The rows of a group lie close to one hidden flat surface of 11 dimensions, which passes through zero. Surfaces can cross.
Known rows, each followed by its group:
[  1  21  -3  25  13 -21   1 -21 -14 -15  -9  -1  11 -24   0   1  -8]	k974
[  5  25 -23 -20   5  -7 -25 -25  16  -9 -27 -20  11  11  -3  22  -6]	k926
[ -4 -22 -13   1  22  -5  25  42 -25 -11   8 -45  37  14   5  -6   4]	k974
[-14  -6  -6  18  24  -8  24  -5  32  13  -4  11  17  36   4 -19  23]	k143
[  7   6  15 -11 -14  12  15 -15  -2  25   8  -1  -7  -8 -17   0   0]	k143
[-14  -5 -12  -5  17  -3  13  36 -10   1   2   1   7   5   5  -2 -14]	k974
[  3  -2   9  15  -5  -5  -9  -9  -2  -6 -13  10  32  -4   5   4   2]	k926
[  1 -12  20 -18  -1  13  15  10  -6 -17   6 -21 -30 -28   3  25 -37]	k24
[  1  17 -21  -3 -12  -1   7  18   9  19  17  21 -16   2 -22  -3  -1]	k926
[ -6  18  -5   9  -2 -17   1  -9 -24  16  -7 -15 -18  24 -12  -4  -5]	k156
[-23   3  26  20 -28 -19 -10  -4 -14   8  -4  -9 -13   9  -7 -21  17]	k926
[ 19   1  -9  16 -30   5 -13  24 -27   5  21   3 -19 -13  -8 -17  19]	k24
[  1 -16 -53  16  19  -8   8  36 -25   2  27 -11  -5  32  16   2  10]	k974
[ 25   0  -6  -9 -19   0  -6   7  14  10   1 -20 -12  47 -13   0  13]	k24
[-34  18 -47 -17  25  18 -15  18  14 -18 -39  -3 -23 -11  21   9 -20]	k24
[-16  -3 -19  -6  33  12  17  -2   6  -8   6  15  24  -5  -3  -4  -8]	k143
[-21  -3  -7  -7  15  16   9  12  30 -39  26   3 -31 -38 -20 -52  28]	k974
[-12 -11  11  -6  -6  17  -9  -7  36  -9 -21  -6  13   4  11 -11  23]	k24
[ -6  -6 -19   4 -13  20   5   1  32  17   2   2 -13   5   6   0  30]	k974
[  6   5  -4  -1   2 -23  -4 -18  -7  18   6 -24 -21  51  -6 -16  22]	k156
[  1  -5 -10  20   0   9 -11 -15 -27   1  -3   9   8  -4  14  13  -3]	k926
[ -2 -17  33   2  -3   0  13 -42  12   3  18   7   2  18  -8  22  -7]	k926
[-21   4 -18  -5  25  -5   9  13   4 -35  13  13   9  -6 -17   7 -33]	k974
[  2   0 -12  29  10 -29  16 -17 -31  13  21  -3  21   0   7  24  -2]	k24
[ -1  -5  -8   8  34 -18  25  -4  11  -4  18  17   1  59 -18  -6 -21]	k143
[ -8  10  23  -3  -8 -12  -5  17   4  -2 -32  14  21  18  -9  11 -38]	k926
[ -5   7  26 -10   8 -33  20  -4  26  -5   6 -10   4   4 -12  -5  -4]	k974
[ 11  -2  16   2 -21   7   7  -4  14  -1   8   2  12  -7 -17  11   0]	k974
[ -2  14  22   8 -20  -6  -6   5 -13  -3   3   7  -3  -7 -30 -36   8]	k24
[-19  -6   6 -13  28   7  12   0  19  12 -22  12 -22   1  33   7 -16]	k926
[-13   1   6   4   1  11 -10 -39 -26  -2   9  22   1 -20  -1  17 -14]	k143
[ 22   1 -17  12   2   8   4 -16  17   0  21  29  25 -27  -2   0  22]	k143
[-29  13 -15  13  17 -21   9   7 -17  27   5  49   5   5   2  -2 -19]	k143
[ 17   7  -8 -21  24  -9   0  10 -25  17   3   4   7  46 -12 -33   1]	k156
[  6  17 -11 -14  13 -14   0  11  15  -7  -4   8  -1  54 -33 -18 -18]	k156
[-29 -11   8 -12  -1 -11  26  30   7  -1  33  11  19   1 -26  10 -21]	k143
[ -9  12   3  11  -7 -15  13   1   1  20 -14 -12   6  33 -13   2  -6]	k156
[  3  -4  20  20 -22 -12  12 -32  14  12  13 -19  11   3 -10  19  18]	k156
[ -5   6   0 -19  -5  -8  -4  30   2  10  -7   8  15  19 -12 -11  -7]	k24
[-26 -21  15   9   1  -4   4  13   9 -20  11 -10 -18   5   2 -21  14]	k143
[ 12 -10 -44   3   4   4 -13  35  -9  -3   8 -11   4  17  14 -12  26]	k24
[  9  -4  16 -23  16 -19 -13   9   0 -28 -13 -22  27  -5  10  -1 -11]	k926
[-13 -14   8   4  20  -1  18 -24   5  -4  34  27   4  -6  -9 -10   7]	k926
[  7  -8  22   3 -14 -25  12   7  -9   3   6 -41   4  46 -21   3  -2]	k156
[-27  -2  -8  -1 -13   6   4   9  11  23  -4  -1 -16  -5  15  12   7]	k143
[  2   1   2  -2   3  13   1 -28   7 -10  -8  -2  40 -13  -6  27 -13]	k974
[  9   0  -8 -16   2   3 -11  21 -16  -5  14  31  24 -15  -3  14 -23]	k24
[ 18 -11  -7 -32  10  18 -12 -20  -7   5  -7 -23  16  23  13  26  -1]	k974
[ 15   3 -14  -3  13  -9 -10   2  -7 -24  -5  -1   5  17  -3  11 -23]	k143
[ -4 -19   3  -4   6  -3  17  -1 -17  -2  38  -1   9  15 -13  16 -12]	k143
[ -6 -15  10 -12  24   8  23 -23  -5   9  24  -5   0 -31  16  -1  11]	k156
[ 29  -9  12 -30  -5  22 -24  16 -15  -1   0   2  -1  -5   5 -38  24]	k156
[ 20  -2  -6  -2   4   4 -15   7  -4 -19 -19 -18  30  -8  11   5   2]	k926
[-14  16   1  17  -8  12  -1 -26   6  16 -27  -3 -49  -1  12  -7   6]	k24
[  8   5  -4 -14  -4   1   3  35 -24  21   1  -8 -16   8   1 -16  -3]	k156
[-12 -14 -32  -6 -15  65 -10   4  10  -4 -12  -1   5   4  -2  22  -2]	k974
[-12  -3  -8  25  -5 -17  -1  14 -21  -8  -2 -14  -3  -1   5   2   1]	k156
[-15  -5  37   9  -8 -12 -10 -64   5   1   5   9 -15   6   4  20  -3]	k926
[-14   2   9   9  -7  -3   6  13  -1   0  -9  14  12   4  -6  11 -24]	k974
[  1 -17 -16  13  11  -2   6   1   0  -3  13 -15  10  -5  23   5  25]	k24
[-24  20 -31  10  -2 -12  -3  14  13 -25 -12 -43 -11  -5 -14  -8  13]	k24
[  7   2  -6 -19  15  12  10   7  22 -20   1 -10  21 -10 -17 -18   7]	k926
[  5  -2  13  -3 -15  -4 -16  13  -2 -35  -9 -17   3  14 -19  12 -25]	k156
[  3   7  -2 -18   8  17  18  -4  -2  26  -9 -14 -21  20  -6   0  -9]	k143
[ 19   0  13  -3 -21   7 -17  10 -12  -5   2  -4  -1  -2 -12 -29  20]	k156

New rows, each followed by its group:
[ -1 -30  -7  -9  -6  -3  10  35 -15   8  23 -29  11   8  13  20   6]	k143
[-15  11  -9  11   7   2  -8 -25  -6  -4 -12  24  18   9 -11   8 -17]	k926
[  1  -3  12  24 -19 -10   3 -30  -5  28   1   4  18   7   6  36   1]	k24
[  8  -3 -29 -14  11   5  22  28  15   3  27   5 -16   7  -8   8 -12]	k143
[-23 -11  12   7  10   1  23  15  20   4 -27   0  63  12  10  37 -30]	k156
[  2  -2  26 -17   4   1  -8 -29   7 -14  -9 -10  19  -1  -8   4  -6]	k974
[ 13  -7   2 -24   4  14 -15  14  -6 -13 -11   0   9   9   4  10 -21]	k156
[  0  -7 -10  -2  26  15  -4   2 -39  -8  -5  -8   5 -18  21 -17   4]	k143
[-22  -8   2   3 -31   2 -16 -14  23   0  -3  -8  16 -10   7  44   4]	k143
[  2  -5   7  30 -17   6  11   7 -10 -17   4 -14  23 -18 -15   0   5]	k974
[ 21   0  11  14 -30  -1  13  24  -1  26   7  -6  -7 -12  -2  -8  20]	k974
[  8  -2  13 -25   3  15   1 -10  25  19 -12   2   7  19   2  -9  13]	k156
[ -1  14   9  20 -16 -21  26 -36   2  21  23 -14 -14   3 -29  12   6]	k156
[ -6  -1 -18   0  -4   5 -18  -3 -20   0   4   7   0 -19  17  29 -10]	k143
[-36  -3 -28   1  32  29  29   7  -6  17   3  24 -30  11   3 -12 -18]	k926
[-17  24 -17  -6  35 -39  41   9  27   1  14 -11   5   2 -23 -10  -7]	k24
[ -2  -7  -6  -7  12  -9   3  -1 -14  -5  11 -17 -17   3  12  25 -19]	k156
[ 20 -19   9  -5  -9  -3   5  23   7  -1  13  -9  31  20  -5   2   8]	k156
[ 19  -6 -34  26 -13 -29 -23  24   7 -19  27  24 -14   9  16  27   5]	k143
[-23  16   8  15   7 -23   0   4 -26  24  -4  47  37  -6   0 -20  -6]	k24
[-23  -3   0  -3  23 -23   1  20   4  10 -21  -5  16  16  25 -14   6]	k926
[ -2 -13 -17  -1  12  38  25 -16  17   5  21  -8 -20  -7  -4  -9  23]	k926
[ 13 -12   2 -31  22  -5  12 -29  41 -10  35  -2  34 -10  -9   8  22]	k974
[  9 -27  28  -1 -22   5  39  25  28   4  35 -13   4 -34  -5   5  17]	k156
[ 19 -15   9   1  18 -30   7 -17 -11 -11  22 -15  48  14  -1  14   8]	k974
[ 12  22   2  12 -41 -28 -30  18  18   1 -16   9 -41   3   2   3  -1]	k143
[ -2   1 -29  18   2   3 -25 -45 -28  -2   4 -17  -5   0  14  10  30]	k926
[-30   9  -2   5  -3 -15  -4   7 -26  -1   2 -14 -16  19 -26 -32   8]	k926
[-28   6   2 -10  13   4  18  16   0   3   2   9 -25   8 -17 -22 -17]	k926
[ 11   4   9  -9 -10 -13  -8  14  -2  28   7  30 -32   9  12 -10   1]	k974
[-18  10 -10  35 -11  10  -4  -8  -6 -12 -23   3   1  -6  -6   7 -11]	k974
[ -7  33 -15  25 -30 -31  -6 -17 -12  18  -6 -23  -2  26 -29  16   1]	k24
[ 11  22 -41   0  25 -15  -6  -2 -34  -8  16  14  -4   3 -10   7 -25]	k24
[ -8  11  -7  24 -10  -2  13   4  13 -25   3 -25 -18 -11 -23  -6   5]	k974
[ -7  17  35 -14 -18  10  -2 -17 -13  15 -19  -5  -4 -24 -17  -9 -11]	k143
[-20  -1 -17   7   7  17 -13 -15   5  -1 -17  21   9   8  10  13  -6]	k974
[ -2   7  11 -15  10 -12  20  11  15 -12   7  -7   3 -17 -15  -7 -10]	k974
[ 16   8 -24  14 -12 -12  14  19 -22   5  35 -14 -30 -21 -10  16  -5]	k24
[  4  -2  -5  -4  -9   9  10  34 -21  14 -13 -35  -6   6   4   1  -6]	k974
[ 15  28 -13  24   1 -20  -2  10  52   5 -24  31 -26  20   0 -41  21]	k143
[ 31  -8  -6  -6 -31   9  -9  -3  10  18   6 -18 -12  27   0  37   3]	k24
[  1 -21   8   5 -22  30 -26 -11  -6 -13   0   6  -7  14  -6  -5  12]	k974
[-15  -1  -3  40 -22  14   7  21   5  -3   2  32   9 -25  -8  -9   4]	k974
[ 17   4   0  -1  -6 -18 -10 -22  20   5   5  12  22  -5   9  21  11]	k926
[  4 -20  -9  -5   1  10  -2  30  -5 -23   8 -31  -1  -7  10   2   7]	k24
[ -1  -2  38 -18   6  31  19 -14 -12  11 -22 -32  25 -33  -7 -44  26]	k143
[  0 -22  26 -25 -24  31  21  20  34  12  -8 -45  10   9 -12  -5  20]	k974
[ -3 -11   9  28  -9 -17  11  -4 -26  -2  16 -30   6  -4   3   4  13]	k24
[ 12  24   8  11  -5  -9   4   1 -58   7   2  -2  11  -5 -33 -26 -13]	k156
[ 20 -10  -1  15  14 -18   1  -8  -1 -15  10   0  12  34  -1  -5   3]	k143
[ 25  14  -6 -18   2   5   5  -1 -16   6  12  10   5  -8 -22  13 -26]	k143
[ -1  -5  -5 -10  16  -4 -12  39 -56  16 -10  13 -10  13  27 -11 -24]	k974
[-20 -11  14   9   5  -9  18   4  11   1  -2 -20   5   5   7  -4  10]	k156
[ 24 -10  11 -16 -35   7  10  44  35  22  -3 -10   9  28 -12  12   2]	k156
[ 10  -4   7 -23   7   6   5 -12   2   2  14  -5 -15  -3  -2   7  -5]	k156
[ 10   3 -19 -16   9   0   6  41   8   2 -11 -21 -23  22   3  -3 -11]	k143
[-14  12 -13 -12  13  13  -1 -12  28 -16 -15   9   4  -1 -13  17 -25]	k143
[  0 -14   6 -11   3  18  -1  15  19 -22  -1  11  14 -24  10  11 -11]	k156
[  4  -7 -11   8  13 -24   2  28  -5 -35  24  -4   6  20 -13  -9  -7]	k156
[ 12  -3  -7  16  17 -34  11 -16  -7 -25  32 -18  25   8 -11  10   6]	k974
[ -6 -22 -12  12  26  27  23  -3   9   9  -4   6  17   0  24  -1  12]	k926
[ 16  -9  14  -8   5  21 -11  -3   6 -31 -28 -26   9 -29  20  -1   1]	k926
[-17  -6  25  -3 -26  -6  -2  22   1   6 -19 -27  13  15  -6   7  -4]	k24
[ 10  17 -11 -19 -14 -15 -17  43   4 -15 -15  -8  -2   0  -7  23 -35]	k143
[-21   4  -9 -19  20   2  17   0  24  16  -7  -1 -19  24   3   4 -11]	k926
[ 13   9 -10 -21  16   9  -6  -4 -15   7  -5  11  -4 -32  18  -6  -1]	k974
[ 17  15 -13  -6   6   8  -1  -2  13   7 -17  -2 -26  16  -3  -6  -5]	k143
[  0   1  14  17 -26 -13  -4   0   8  -8   8 -16 -36  25 -22  -9   6]	k974
[  4   0 -40  10  11  34   8  30  16  -1 -10  -8  11 -30   9 -40  44]	k926
[  0  14 -25  -9  25  21   9  13  -7   9 -13  14  -1 -29  10 -25   4]	k143
